The rows of a group lie close to one hidden flat surface of 13 dimensions, which passes through zero. Surfaces can cross.
In the rows, 128 means zero.
Known rows, each followed by its group:
[107 112 159 137 154 143 112 144 126 117 114 154  88 133 143 148 150 106
 147 128 187]	q539
[148 159  80 160 151 123 153 139 119 103 151 120 174 179 133 137 127 115
 138  96 131]	q23
[164 157 132 137 129 160 170 104 151 122 121 122 175 140  79 127 130 154
 154 169 137]	q853
[160 132 133  70 134 116 185 122 130 131  99 100 143  83  78 161 142 144
 117 104 126]	q456
[178 146 117 143 148 120 143 115 119 108 179  84 100 142 140 195 118 145
  70 156 128]	q23
[162 127 144 128 140 130 161 105  94  64 179 141 101 102 139  86 174 122
 134 164 106]	q685
[142  97 116 106 122 128 120 117 100  83 135 144 154 118 110 118 111 140
 161 158 129]	q685
[135  93 154 127 120 135  93 122  95 103 125 122 145 148 103 196 120 120
 142 110 143]	q274
[135 149 127  67 121  98 112  94 187 119 138 150 198 108  95 109 156 119
 108  97 148]	q685
[122 143 173 127 143 117 158 126  88 144 132 139 125 110  89 148  78 100
 134  51  70]	q456
[103 144 133 167 156 103  98 135 177 127 164 122 156  98 118 150 158 129
 110 146 132]	q600
[124 153 177 152 180 107 155 101 170 117 122 107 131 141 148 128 124 102
  99  93  98]	q456
[128 105  90 174 141 143 137 180 125 148  86  90 101 144 136 121  98 154
 121 159 105]	q685
[114 152  92 147 135 130 135 140 145 102 172 137 205 122 125 168  95 137
 141 115 115]	q685
[118 121 101 192 167 106 102 149 111 143 138 112 105 158 172 132 102 130
 102 115 102]	q274
[113 121 109 137 123  84 102 145 103 177  93 195 114 123 137 128 100 180
 128  77 164]	q659
[115 144 119  93  99  94 124  92 148 136 130  78 145 134 118 111  98 110
 130 151 108]	q600
[129 147 141 137 116 164 137 119 145 177 123 137 106 119 110  87 158 139
 146 186 149]	q685
[ 99 159 127  98   4 104 112 115 117 160 137 191 118 114 118 115 112 160
 152 121 141]	q600
[121 151 189 108 113 113 154 133 182  92 118 167 100  87  77 103 123 122
 113 129 114]	q539
[107 176 144 119 119 107 179 130 163 113 165 149 117  71 141 153 102 149
 104 121 108]	q456
[134 117 116 172 118 147 149 144 108 138 108  66 115 146 122 111 113 138
 138 172  69]	q853
[113 129 151 127 135 152 151 114 113 160 135 165 168  71 121  88 149 137
 157  99  84]	q274
[ 94 124 116 108 126 103  85 138 147 167  98 150 143 131 130 127 106 128
 133  94 161]	q456
[117 127 105 131 152 106  70 123 169 170 151 141 129  97 140  57 166 130
  92 159 129]	q539
[172 122 139 124  81 123 136 135 106 134 113 154  85 110  88 113 139 184
 101 146 112]	q600
[103 113 128 135  69 182 105 132  91 173 124 153 114 154 182 159 109 132
 153 104 135]	q600
[128 115 135 151 204 126 155 131 154 145 110 119 129  96 173 104 110 156
  90 116  80]	q853
[125 161 114 110 172  79 164 116 173 135 102 155 148 113 162 145 152 163
 114  89 200]	q539
[145 132 121 124 134  68 145 114 113  81  90  98 130 190 111 118  74 112
 137 103 119]	q274
[108 127  93  50  94 129 142 107 161  95 137  94 161 105 151 133 105 114
 144 165 138]	q456
[122 123 131 103  76 162 125 136 124 107 137  96 119 129  89 198  80 123
 161 191 150]	q685
[141 142 169 101 113 112  89  74 101 110 161 186 127 155  93 132  78 111
 150 126 159]	q539
[144 107 152 190 139 141 121  99 118 142 125  75 132 141 150 131 178 153
 126 178  94]	q600
[142 157 104 135  48 145 110 130 134 152 151 163 148 145  87 105 115 155
 134 156 121]	q539
[149 101 149 145 157  56 112 139 131 109  79 136 158 105  46 116 135 162
 112  98 100]	q659
[115 122 130 146 110 155  76 109 133 143 186 139  92 136 222 128 164 128
  95 160 142]	q539
[154 138 140 129 150 137 133 111 133 159 138 133 141  99  77 104 180 142
 129 159 138]	q539
[140 135 152 152 144 188 151 128 145 153 137 122 124 109 115 109 168 128
 133 168 114]	q274
[122 125 111  37 120 110 142 103 125 132 100  96 138 126 129 136  61 100
 138 105 134]	q600
[131 162 103 191 125 149 128 175 161 138 117 145 138 196 131 138 116 124
 115  91 139]	q853
[190 138 115 121 120 156 120 117 135 102 132 109 128 202  89 133 131 109
 106 149 157]	q23
[126  93 112 122  95 100 110 161  78  83 148 146 113 107 139 143 106 135
 108  84  79]	q685
[ 91 125 105  94  94 149 137 176 158 139  93 132  95 108 145 130 169 111
 136 126 181]	q659
[163 112 153 172 203 165 145 123 175 116 124 134 164 102 133 143 152 183
  97 166 120]	q456
[103 132 119 136 131 143 122 170 152 142 126 149 108 116 146 137 125 123
 114 109 143]	q659
[147 169 120 111  72 149 179 150 101 116 126 143 135 153  81 162 152 108
 156  70 151]	q456
[124 108 150 102 118 106 159 142 138 159  35 101  96 115 139 140 169 149
 113  81 143]	q600
[140 118 103  57  94 119 145 116 146 124 131  79 163  83 119 154 122 143
 101 139 101]	q659
[145 161  97 113 156 150 140  88 160 106 170  86 188 157 127 133 149  95
 148 176 161]	q23
[151 173 122 114 146 142 164 115 139 172 147 100 129 132  89 132  57 118
 104 136  90]	q539
[151 161 108 107 128  93 142 139 144 121 126 122 165 148  84 138 136 106
 100  52 128]	q685
[121 115 114 119 118 124 124 106 117  88 119 142 134 175 218  95 148 111
 137  99 142]	q685
[138 113 165 135  77 165 148 117 127 126  96 147  93 133 161 107 131 167
 127 148 102]	q23
[107 138 134 155 108 108 134 165 138 108 121 143 145 130  91 108  71 116
 129  84  59]	q853
[130 104 126 138 153 140 106 125 135 166 120 123  90 105 146 120 134 167
 119 203 159]	q853
[ 68 136 114 166 108 135 143 143  94 163 154 163 127  81 185 144 115 166
 173 132 118]	q853
[ 90 149 125 186 173 146 104 158 168 112 207 154 147 100 155 144 143 108
 116 137 123]	q685
[170 128 127 119 123 112 150 112 108 138  97 125 105 139 134 115 168 158
 109 115 142]	q23
[119  95 122 122 182  67 119 151 163  94 114 124 133  77 165 134 129 153
  64  91 103]	q853
[106 132 158 119 126 109 144 119 120 151 122 166 106  99 171  98  92 133
 105  61  76]	q23
[102 141 105 154 154  77 168 138 144 121 123 123 128  88 188 123 164 166
 120 114 123]	q659
[163 143  95 109  91  72 109 124 106 167 135 153 111 107  84 151 139 199
 102 146 177]	q853
[122 112 138  93 130 154  93 156 157 190 106 111 145 101  72 120 144  87
  97  83 100]	q23
[139 127 136 122 164 126 128  89 122 132 146 100 173 137 156 136 161 106
 116  84 110]	q274
[154 159  80 118 110 124 168 132 152  90 125 109 148 161 128 121 166 132
 136 151 169]	q685
[125 127 118 154 124  88 159 150 115  86 131 101 108  99 139 106 170 139
 115 131  84]	q456
[113 148 144 172 149 188 143 136 145 142 143 111  84 157 154 137 133 101
 150 186 161]	q659
[112 149 123 148 118 103  80 105 152 147 169 141 119 143 154  97  94 126
 100 148 110]	q456
[139 131 124 112 119 116 188 135 166  75 104  67 154 107  84 150 110 144
 131 170  97]	q659
[135 158  40  99 133 111 154 152 146 129 139  80 137 155 150 104  90 106
 100 120 114]	q659
[140 114  47  96 154 118 152 169 128 159 114 107 158  70 125 103 165 160
 116 124 124]	q23
[149 137 109 190 126 162 137 120 105 131 194 125 135 130 179 151 108 174
 107 163  78]	q274
[161  93 148 152 135 128  71 127 103 141 101 131  99 163  92 165 167 144
 124 147 187]	q274
[141 157 123 155  82 177 141 164 157 156 110 119 142 161  77 145 158 127
 129 128 132]	q659
[149 148 125 113 152 102 135 116 158 125 114  97  89 157 127 130  85 122
  90 146 144]	q539
[157 126 111 120 136 137 115 140 139 127 160 169 151  98 120 141 108 169
  89 121 116]	q853
[103 134 171 136 159 110 178  94 167 148  74  98 117 120 200  99 155 132
 114 100  96]	q685
[ 97  74 151 145 121 110  72 113  77 134 112 113  97 140 167 162 132 129
 156 144 151]	q600
[129 117 139 118 204 118 135 139 150 110 121 124 169  97  99 165 123 117
 118  94 139]	q600
[186 102 127 120 126 126  59  85  74 182 120 100 132 195  89 111 126 114
 111 123 125]	q456
[117 111 148  98 107 171  79 121 150 127 145 151 158 122  95 129  75 107
 137 151 120]	q539
[158 126 156 102  56 162 123 105 119 127 141 154 106 114  97 129 110 160
 123 173 115]	q539
[165 131 135 159 174 137 153 139  86 181 102 118  87 151  98 134 104 142
 123 112 126]	q23
[124 145 138 147 166 126 152 132 129 146  99 144 156 137  97  77 156 105
 156  87 117]	q274
[129  96 121 138 112 107  76 147 170  88 136 131 144  95  94 112 160 158
 109 197 130]	q539
[174 128  93 118 145  78 122 123 114 127 141 167 144  99 107  97 113 190
  79 112 104]	q659
[ 96 139 134 124 100  96 109 161 152 107 139 105 104 108  78 151 120  99
 125 146 130]	q853
[141 146 136 146 150  95 154 129 133 142  64 119 138 166  80  93 119 125
 143  95 123]	q853
[137 113 154 103 122 124 114 109 150 108 109 117  78 146 142 123  98 124
 104 162 144]	q659
[126 147 143 156 137 109 167 143 142  94  99 131 143 146 108 121 152 122
 142  91 121]	q274
[133 107 101 139 142 121 128 160 130 108 136 103 147 113 118 168  83 151
 105 133  89]	q685
[126 130 106  73 115 137 134 108 164 117 148 140 182  75 122 153  82 168
 127 167 133]	q456
[115 157 101 182 102 159 148 176 133 120 155 190 161 119 128 137 174 158
 153 111 143]	q274
[101  95 155 113 187  79  87 148 133 146 119 160 153  67 104 143 106 125
  97  45 101]	q659
[147 139  88 143 166  72 142 134 139 100 127 133 179 115  86 102 136 162
 136 145 133]	q23
[159 168 172 127 148 190 178 126 124 151 124 122  91 153  84 150 138  87
 131 110 147]	q456
[123 150 144 167 173 154 140 128 175 148 121 152 138 138 157  90 158 124
 113 108 128]	q456
[152 129  90 159 111 136 128 141  72 139 120 164 109 170 123 107 120 165
 165 153 163]	q274
[ 99  88 134 175 150  92 104 184 115  86  94 115  67 134 149 131 155 110
 131 128 142]	q600
[154 118 153 141 143 145  79 119 123 175 136 136 104 151 119 151 146 123
  80 103 141]	q600
[130 138 112 123  96 145  84 128 108 146 147 206 132 170 149 133 129 125
 136  80 184]	q853
[113 132 166 162  95 176 156 118 170 127 127 102 137 115 168 142 168 142
 118 151  83]	q23
[151 159 111  89 128 189 150  93 143 179 139 125 137 159 157 111 118 111
 122 131 151]	q600
[149 126 130 157 142 180  70 141 125 196 165 169 120 113  68 138  85 156
 114 187 137]	q274
[134 160 142 141 154 140 172 134  93 158 184 115  66  96 135 200  42 141
 102 143 100]	q539
[159 100  81 142 138 123  72 155 100 158 137 131 130 147 104 108 117 139
  98 129 119]	q600
[ 96 133 121 140 170 128 182 152 121 119 138  82 147  88 133 179 108 116
 144 108  93]	q23
[131 141 116 133 114 173 145 113 116  89 154 110 185 180 129 144 121  85
 169 120 118]	q274
[113 104 128 103  88  92 141 147 140  32 133 149 135  81 157  93 204 123
 125 108 104]	q659
[110 123 143 191  98 170  83 180 147 143 141 113  96 160 131 174 148 105
 103 128 122]	q23
[144 101 101 102 123  61 108 116 102 105  97  98 143 143 126 178 148 152
 124 109 174]	q853

New rows. What belongs after each?
[127 111 155 162 176 141 150 148 114 157 103 131  92 102 145 117 166 132
 117 101 108]	q456
[154 106  66 166 182  93 115 160  96 108 123  87 145 168 124 164 129 138
 122 127 154]	q274
[153 151 115 121 137 106 114  57 107 134 189 142 197 124 123 136 102 159
 141 149 131]	q23
[ 79 165 122 131 134 157 145 161 174 163 129 132  80 129 168  80 122  77
 125 126 131]	q274
[139 124 202 129 129 173 142 119 163 160 106  89  64 117 130 145 132 118
  78 146  90]	q23
[ 96 101 108 126  97 146  62 148 108 157 126 130 125 135 114 149 176 107
 171 159 197]	q23
[138 141 157 126 103 114 150 108 134  85 120 140 169 136  79 129  91 133
 146 113  89]	q274
[154 104 108 158 219 116  96 135 126 108 147 135 153 120 103 125 128 145
 122 170 152]	q685
[104 126 121 142 115 130  99 134 111 129 150 182 140 128 119  97  84 132
 164 143 128]	q456
[167 107  54 127 104 103 124 165 108 104 111 156 188 125  83 101 135 188
 130 119 118]	q23
[121 125 182  66 136 138 116  74 149 103 147 118 137 111  98 138 107  84
 144 161 145]	q853
[139 102 119 133 142 139 130  87  86 123 124 122 140 164 204 136  83 156
 142 134 123]	q685
[101 143 147 100 103  77 118 146 147 123 167 131  82  50  98 121 124 117
  90 132  90]	q853
[138 126 106 120 149  82 186 145 124  62  75  89 151 135 112 129 176 124
 154 105 145]	q274
[152 134 125 127  95  79 129 120 131 119 106  69  91 156 118  98 147 121
  81 132  89]	q853
[158 141  76 131 108  95 128 122 140  87 132 118 181 148  88  92 114 157
 138 172 121]	q274
[111 142  87  90  87 156 147 171 144 166 129 140 161  93 128 173 140 139
 113  63 133]	q456
[104  92 131 150  98 141  86 140  76 162 126 126  77 143 173 191  74 151
 137 145 141]	q685
[104 164 124 138 145 155 160 137 141 153 139 139 105 141 168  98 118  96
 129 101 118]	q274
[164 123 157 104 164 172 181  71 101 138 133  96 152 115 163 175 178 139
 132 117 135]	q539
[129 105  97 125 153 119  88 152 159 103 113 106 207 131  43 138  92 121
 147 158 132]	q539
[136 117 139 145 102  88 103 121 131 105 127 137 120 135 142 131 108 164
  90 123  98]	q659
[152 151 146 133 198 177 165 124 180 159 119 132 121  99  97 101 160 135
 122 181 160]	q853
[105 126 101 180 120 148 109 131 108 139 175  79 143 134 158 166 101 132
 145 177  95]	q659
[148 116 137  91 121 161 153 126  97 129 123 113 128 132 117 156  82 110
 125  94  94]	q23
[118 116 106 148 116 157 124 138 113  80 160 158 127 124 155  79 154 126
 166 182 137]	q685
[112 135 148 122 114 131 108  82 115 164 143  98 103 152 162 169  82 118
 131 155 140]	q853
[161 131  98 147 133 131 157 188 129 120 106  88 118 123  48 111 169 125
 122 144 112]	q853
[112 128 128 124 163 112  95 138 150 153 132 118 193 113  92 172 109 113
 111  73 117]	q600
[108 128 143 183 117 124 157 153 130 110 107 135 136 123 136 135 128 152
 143 110  87]	q23
[149 171 119 174 148 140 136 140 175 164 103 159 142 174  99 120 111 161
 117 127 164]	q853
[140 105 111 124 138 166 121 128 114  88 135 109 151 181 195 148 149  87
 118  78 122]	q853
[139 143 113 137 114  87 146 129 142  72 156 131 150 116 156 144 127 155
  95 110  95]	q23
[151 118 173 124 137  69 172 130  95  65  88 123 115 126  80 165  80 137
 125  71  92]	q23
[109 131 141  93 165 142 143 130 126 178 141 108  70  94 159 141  52 107
  96 127 106]	q274
[136 163 138 114  43 113 164 114 110 126 132 189 113 120 129 127 106 176
 133 100 121]	q539
[133 148 151 132 186  71 133  95 101 113 123 134 120 160 121 116 138  88
 145  80 161]	q539
[108 154 138 183  99 159 133 149  54 151 154 165 107 161 103 127 137  91
 190  91 124]	q539
[135 126 101 168  97 169 124 173 101 146 128 136 111 179 156 145 136 124
 116  85 120]	q23
[109 156 101 167 137  79 126 163  98 156 152 140  66 118 128 126  78 142
 110 125 118]	q539
[150 123 178 139 193 100  85 102 156 115 148  84 102 132  65 144 136  92
  94 176 138]	q600
[139 146 136  92 144  61 161 109 146 111 104 105 110 125 118 115  50 128
  94 108  97]	q274
[121 187 182 141 130 139 179 133 151 122 133 165 131 120  54 119 135  92
 156  95 125]	q539
[ 95 126 170 133  97 149 149 118 116 102 144 130 102  95 133 144 135 119
 175 175 130]	q685
[154 152  96 136 120 166 106 119 132 179 128 112 116 202 115 129 113 117
 130 164 181]	q539
[138 131 110 117 129 127 145 128 148 111  93  90 127 174 152 132 131 117
 123 122 152]	q685
[114  97  93 167 119 104  75 179  98 107 140 111 112 147 130 129  92 111
 111 115  84]	q600
[114 110 163 153  78 136 143 157 126 119  79 124 111 131 138 145 172 135
 126  81  99]	q23
[ 76 135 138 190  61 127 128 147 126 125 138 163 136 113 177 142 168 162
 157 112 110]	q600
[103 109 169 139 168 143 124  69 148 144 117  75 121 143 210 140  72 127
 125 175 102]	q853
[106 133 122 200 142 124 133 151 141 154 131 109 176  99 111 148 169 162
 139 136  97]	q23
[128 114 132  85 161  76 146 104 131 112 111 127 132  83 154 122 184 135
 118 105 156]	q853
[113 163 134 148 113 104 129 132 125  97 146 170 138 152  94  87 134  95
 160 106 133]	q600
[133 122 128  94 160 143 101 108 135 152 135 131 178 118  73 131  79 116
 140 137 133]	q539
[127 124 163 118  98 106 118 100 137 131 121  95  92 113 120 141 131 140
 112 174 120]	q600
[148 126 118  54  97 113 100  93 102  95 186 129 156 131 128 180  85 102
  99  83 119]	q23
[141 141  86  85 175 160 166 122 120 148 144  79 116 133 141 124  93  95
 132 159 140]	q274
[129 118 133  85 140 121 124 114 135 163 125  71 117 106 127 138 110 110
  91 122  99]	q456
[138 105 146 129 146  91 131 108 102 109 128 172 152  69 136 153 167 196
 128 111 142]	q600
[137 138 123 140 155  92 113 145 164 146 146 130 122  80 106 131 170 158
  74 136 135]	q685
[114 152 123  76 115 152 216 144 164  53 134 145 125  89 166 119 136 109
 146 123 136]	q659
[ 97 107  80 184 178  88  93 177  74 148 153 114 110 113 140 144 116 131
 138 127 123]	q539
[113 119  98 120 188 130 103 116 103 142 202 111 144  91 172 119 126  95
 112 128  97]	q659
[165 108 135 107 124  96 151 111 137  77 107 102 168 100  70  94 118 154
 117 148  59]	q853
[128 115 123 107  74  84 117 122  99  94 148 117 136 111 120 129  97 133
 104 105  58]	q853
[154 170 109 151 174 126 161 156 156 142 118  81 133 173  82 162 124 100
 100  96 136]	q685
[148  88 132 145 174 128 104 150  90 123  87 114 103 160  99 127 130 106
 136 118 140]	q600
[160 122 142 127 125 146 177  89  81 152 110 123  97 122 161 139 130 181
 138 155 126]	q23
[158 134 136 110  98 180 127 139 131 151 127 148 139 131  62 151 106 135
 132 136 136]	q659
[139 136 167 148  63 159 161 126  88  88 117 166 108 159 134 168 178 142
 176 115 169]	q539
[135 138 115 113 118 152 149 147 151 172  92 117 121 127 104 100 122 133
 125 134 123]	q539
[127 124 159 109 117  95 170 111 124 140  98 125 121  79 158 123 160 163
  97  73  80]	q23
[122 115 110 125 129  90  97 138 126 172 150 123 130  62 135 150 156 178
  85 126 113]	q23
[128 132 122 123 130 120 175 160 119 110  92  95 132 136  85 157  67 120
 142 107  99]	q539
[134 116 113  85 153 128 179 126  89 123 101 103 106 113 134 138 123 121
 160 131 154]	q23
[134 129 138 127 157 126 182 138 122 129 125 141 140  67 116 104 143 151
 123 107  78]	q456
[153 128 177 100 165 127 141 117 134 132 115  91 115 125  68 144 109  81
 103  99 100]	q685
[146 135 115 137 148 127 110 125 153 149 128  91 122 161 132 192  95 141
  88 144 158]	q853
[153 149 113  75 179 167 152 113 170 143 160 141 182  78  90 155  98 146
 120 163 156]	q600
[119 129 101 134 117 141 159 178 185 102 120 135 125  80 154 178 177 181
 110 160 174]	q456
[112 115 155 144  88 135 147 165 138  86  93 139  75 133 138 128 153 123
 135 127 135]	q539
[133 158  93 113 138  94  88 106 143 154 128 148 147 187 122 112  79 120
 127 120 183]	q539
[101 108 131 175 111  91  80 133 108 117  96 125  97 199 186 110 159 104
 133  92 141]	q274
[128 140  93  93 108 121 186 115 137  69 112 111 161 139 177 109 182 118
 157 116 150]	q23
[164  78  80 102 131 139  83 134 101 119  96 149 143 169 113  68 113 137
 142 156 156]	q685
[132 145 141 115  99 102 164 108 126 112 161 128 137  65 125 146 144 168
 116 138  98]	q685
[136 154 127 147 106 112 177 151 144 123 105 127  69 124 149 131 163 162
 104 133 144]	q539
[115 155 125 120  68 146 134 164 133 128 143 146 113 120  80 120 145  98
 140 119 123]	q685
[111 109 118 114 118  86 129 109  97 124  77 135 174 142 131 163  93 162
 177  95 156]	q685
[185 146  79 163 123 171 167 183 101 134 139 129 152 160  85 124 126 137
 102  75  72]	q853
[165 115 116 168 116 167 108 145 143 135 119 114 101 176 139  81 124 138
  88 166  87]	q853
[123 153 129 179 160 132 141 145 166 146 108 173 161 150 136 104  74 158
 114  83  95]	q853
[121 107 162 154  96 119  74 127 116 161 144 159 151  97  89 155  95 172
 108 113  71]	q23
[110  83 129  68 162 111 143 124 129 104  60 131 187 109 145 147 104 129
 155  65 140]	q539
[110 128 116 141 147 125 128 152 157 157 109 153 121 104 145  78 161 142
 122 124 135]	q456
[137 149  97  98  76 111 113  97 118 191 117 155 151 140 144  93 150 159
 122  90 144]	q600
[129 141 147 120 166 108 117 115 119  84 164 181 101 131 142 117 136 101
 135 117 182]	q600
[154 135 139 106  85 149 128 122 157 131 127 120 130 131 110 127 167 127
  96 124 119]	q659
[143 134 109 149 178 153 151 120 135 165 127 130 146 123 167 159 133 178
 119 143 162]	q853
[131 153 169  86 107 132 135  93 139 106 148 126 119 133 113 139 155  83
 133 116 153]	q685
